The first 9 rows are patterns. Each new row is the sum of 3 different patterns, raised or lowered, with some noise. Before adding, each is slid sideways (what falls off one end comes back at the other) and multiplied by a number that may be negative. Names go in the order of the patterns.
Known rows, each followed by the names of its patterns:
[ 14  22  -5  -5  -1  14 -24  23  21  18   0   4  13   6   2   1  -8  -1
  -2  -3  13  -2  14 -30  -7  -4 -15 -12   4  24  17] -> N
[-30 -10 -18 -12  11  11   9  31  22 -18  -1   8   5   7 -20 -27   4 -32
 -22  -4 -14  -7 -25   5 -17  -9   8  18  37 -11  -3] -> P
[-10 -17  13  27 -19  25   9  -9  -1  -4  19 -25 -18  19   0   1 -11  -3
   9 -11  -2   0   8   7 -24 -19  14  -2  17  26  -9] -> C
[ -2   6 -14  -6  11   8  -7 -11  10  11  33 -28 -11  26   3   8   6  13
 -24 -10 -17  18  11   7 -13   5   8  -8  24  18  -7] -> D
[ -5  -1  21   4  19  13   3   1  -6   6  19  16  43 -10  32  13 -23 -12
   3 -24 -19  16   4   9  -6  -1  -8   0 -10 -13   4] -> V
[-12   5  -2   9  31   5  -4   3 -22  -6 -14  15  12   1  10  -1  32  18
 -34   4 -20   7  -9   7 -14  -6  22 -14  -7  12  13] -> F
[ 21  -2 -14   8   1   2   3   7   9  -4   6  -9  -8   4  11 -25  -1 -18
 -25  -3   7  13  13   7 -20 -16 -11  -7  -6   7   0] -> H
[  6  17   3 -12   6  -1  12  11   9  15 -29  12  15 -28  -6   4  26 -13
  10 -13  -8  21   0  14  -2  14 -36   9   5  15  21] -> B
[-10   1 -27  -1  23   1  23  -7   2  -4  -8 -12  -6  -5 -22  27  11   4
 -38  -7  -6  12  10  -5   2 -28  -2  12  -6  -2   4] -> E

New rows, each followed by the names of its patterns:
[  6  27 -18   6   0  40  31  18  68   4  25  59  10  -4  -4  53  16  36
  19   5  39  -3  14  10  59  -3  14  15   3  49 -18] -> N F B
[ 32 -19 -24 -10 -22 -12 -12   0 -18 -23   0  -7   0 -13   7 -18  14 -30
 -19  34 -11  18  -5  10   0 -38 -29 -27 -33 -23  16] -> N B E
[ -5  -3  -1  25  29  -1  -6  27  -1 -13  13   3  13  16  19  -1 -18  33
  14 -19  29 -19   8   5 -14   3  19  -3 -29   7   3] -> N V H
[  4 -13 -23  -3 -11  -7 -30 -38   2  -5 -30  11   6 -11 -22  44 -19 -44
  15   6 -20 -57 -31  -8   6  30 -15   8  -8 -27 -27] -> N P B
[  0   6  18  23  12   3  20 -10   8 -36 -28  22  -7  -2  -1  -9 -21 -26
 -14  16  30  40 -20  -9  10 -10  25  30   5   2  -1] -> P D H
[ -2 -16  45 -16  13  -9 -34   3  20 -40 -22  -3 -36  13 -13  36 -18 -28
  15 -29 -11 -25 -22   5 -39  39  29 -19 -18   9 -11] -> N C V
[-20 -33   0 -42 -27   1  16   2 -18 -26 -52 -28 -14 -16  34  10 -16  12
   7 -32 -35  -7 -16   0 -23 -40   4 -41  -6 -28 -28] -> N P H
[-11  19  14  56 -16  -3  24  24  34  22  54  27  32  40  41  75  30  20
  36 -16  38  -7  53  53  57  37  14  47  20 -36  28] -> N P F
[-31  12 -24 -36   1  -2 -51  11 -22  19  12  13  19   8 -20 -22  -8  16
 -17 -31 -30 -51 -19  30 -31 -10  10   3 -48 -23 -49] -> P D B
[ 30  58  15 -23  46  16  37  51  51  29  11  60  53  -7  48  27  51  15
  12  46  33  35  15  -1  37  11  19  15  -2  32  19] -> N C V
[-45  -6 -14 -46 -17  -3   4 -20 -25  -1  -8 -11 -25   4  46 -13  35   0
   0 -14 -24  26  33  -3  71  45  12 -10  32  35 -36] -> P C V
[-15  48 -37 -17   7 -21 -20 -20  -8   9  53  13  29 -22  -6  -2  49  28
 -17  44  -8  -7 -19 -23   5  24  28  -2  -5   5  19] -> P B E
[ 19 -13 -17  20 -10  21  37   6 -28 -21   5  46 -14  30  -4  -5  12  -7
  28   6 -19  36  26   1  -3 -13  18 -10   1  16  -1] -> C H E
[  1  14  24  24   3 -23  60   6  -5  12  -5 -38 -42  33  28   3  27   7
 -24  23 -12  25   4 -19  14  10  -4   4  30  29   2] -> C V H
[ 13   8 -20  26   6 -26 -41  21 -35 -10  16 -13 -10  12  18  17  25 -12
 -15  11   7  -3  11  -8 -36  25 -15  19   1   2 -24] -> D V F
[ 35  36  19  48 -10  57  33 -46  11 -14   4 -45  19  -9  -4  10  -7  14
  31  23   3  10  -4  13  63  -8  37  36   3   0  -9] -> N V F
[ -3 -24  -9 -15 -15 -22  21  -9 -26   2  -9  16 -10   3  60  33  43   9
   8   6  -6  16   8  18  -2 -41   4   7  26  -8  11] -> P F H
[  6  25  18 -29  26  13  17   7   0  -2 -10 -36   1  -6   9  19 -24   5
 -27  19  13  -5  49  -7 -15 -16  10  21 -18   9  26] -> N P C
[ 20 -12  28  29  23  36  15  21   9   5  43  51   0  42  12 -15 -22  28
  15 -44  -8  28  18 -16  25 -10   4   4  17  37 -12] -> C V B
[  1 -14 -48 -14 -17 -13  18 -51 -24 -19 -13  24 -45   4  -8  19   8 -22
  34 -28 -41 -13  12 -38   6  -2 -19 -25  -7  -4  21] -> N C F
[-27  78  43  23  33  18  40  18  55  40  28  25  29  26  55  -1  48  43
 -28   8  20  52  11  45  27  20  41  34  60   1  19] -> D B E
[ 13   2   4  -2  -8   9  -6  19   8  24 -43   3 -22  10   3 -25  -2 -11
  45  11   3  38   5  -7   6  -1 -36  37   9  52   3] -> N D E
[ -7  25  -9 -14 -49 -21 -28  22  -2 -23 -35  -7  -7 -36  15   1 -27 -22
 -51 -33   0  -5  26 -23 -14 -20 -20   7 -53 -28 -29] -> D F E
[ 63  27  29  19  38  42   9   0   9  -8  31  16  29  11  62  11  12  30
 -23  15  15  24  20  27  35   4  33  13  24  37  -4] -> N B E
[  9  67  12  32  42  -7  20 -20  17  28  66  50  26  20   1  42  17   0
  49  19  11   0  23  20  11  50 -37   0  49  16  33] -> N F B
[ 37  50  31 -27  34  53   9  24  26  23  14   8  24  24  48  19  16  12
  41  13  57  43  24  33   3  43  56   6  44  23  30] -> C D B
[ -4 -12   1  32  50  34   0 -19  -4  -9   4  27  22 -17   7  -9  65  37
 -15   4 -14  27 -19  65  20   1  42  12 -13  -8  16] -> N D F
[-40 -20 -10 -12  -3 -21   4 -11   4 -13 -33 -24  -8 -37 -50 -41 -10   3
  11 -31   5 -37 -16 -30 -43   0  -3 -14 -24  38 -47] -> F H E
[ 44  15  -3  27   1  25   0   2 -17  -8  28   6  42  21  23 -17  19 -14
  21  38  11  -3  -7  11  23  59   3  14  32  21   2] -> N D H
[  8 -16 -17 -14  -5   4  -4 -45  -7 -12   8  12 -44 -12 -19  -9  41 -27
  10   9 -19 -26 -23  12 -40  -6   9 -29 -15 -13 -36] -> C D E
[-65 -19 -12 -28 -10 -20 -22   9 -30 -25 -21 -19 -20  -6 -27 -71 -27 -33
 -37 -23 -35 -22 -40 -22 -45 -36  -9   6 -30 -47 -28] -> P C H
[ 42  13  27  19  52  33  43  59  48  31 -13  -1 -12  31  -8  28  43  13
  55  37  41  13  37   7  14  21  33  30  56  48  51] -> N V H
[ -3  -4   5   8 -17 -34  21  -4  -3  44  32  50 -30  11  -9 -17 -25 -27
  68  47   9  57  25 -15  -1  54   7  53  -8  -9  11] -> N P D
[ 13  -4   0 -17  28   3 -25  12 -18  -7 -17   3  44  31 -29  22  49 -21
 -22  15  38   2   4 -38   9   6  10   4  39  -9  -3] -> D B E
[ 19  21  10 -10 -15  20 -27 -29 -15   5  -9 -12  24 -13  15 -38 -12   2
  11 -16  -2   3  -4  16  12   1  -8  -5  -9   4  12] -> N D F
[ -7  -9  11  29  62 -19 -32 -22 -18 -20 -23 -18  45  29   8  20  -6 -33
 -13  25  48   4 -38 -16 -46  -2 -11   3   3 -57  -7] -> P D E
[-15 -35  -3  -2 -25 -24  -6  14 -23 -15 -27  12  10 -31 -12 -15  19  12
  21  47  17 -51 -43 -28 -24 -12  10  11 -20 -26 -11] -> D V H
[ 20 -13 -17   1 -25 -36  -2  11 -19   4   2 -22 -17 -15   5 -51  28 -24
 -10   9   2   2  24  12   1 -17 -23   5  -5  16  -5] -> N V H
[ -2  15  34   9  10   1  -1 -13   8  21  12 -38  21 -27 -26  23  -2   7
 -13  24  16  -1  31 -19  26  31  -8  21 -10   7 -42] -> C D F
[ 31   6   2 -20  57  30  59  15  -7  55   0  60  49  -9  36  -8  54  43
  12  34  21  38  17  -5  50  36  20  27  26  61  72] -> C F E
[ 13 -19   5 -27 -53 -35 -68 -39 -29 -46 -15 -13 -29  -1   9 -21  -4 -12
 -17  13   2  11 -59  33  -7 -38 -29 -66 -48 -57  28] -> P C V
[ 27  14  17  30 -23 -12  26  -9  20  -9  56  10  40  17 -23  23   1 -28
 -20  42  13 -13 -18 -14  20  50  24  50  24  15  17] -> P C F
[ 40  32  51  54  76  15  51   6  17  11  19  63  27  58  45  40  73 -10
  18  53  14  27  21  49  13 -12   3  63  84  16  51] -> P D B
[ 14 -14  -2  24  -6   7 -54  21  -8 -29  20 -14  -4  52   8  17  -4   4
  -4  11  32   1  11  20 -22 -23  21 -10  14 -31 -53] -> C V F
[  1  23  22  40  -1  13 -17 -32 -35 -19 -39   7  12  24   0   0   9 -28
 -13 -34  29   9 -14 -28  12  -2   9  23 -26 -20  -4] -> V F E
[-21  27  27  44  14   2 -11  -1  25  23  50  43  18  33  29  45   5  29
  11  40  12 -20   6  16  45  15  40  31   4  38 -15] -> P D E
[-19  11 -10 -47 -46 -38 -17  19 -46  -6  12 -16 -17 -39  13 -56 -22  -4
  -9 -11 -33  -7 -10  -1 -40 -34 -28 -41 -39 -44  -6] -> N C B
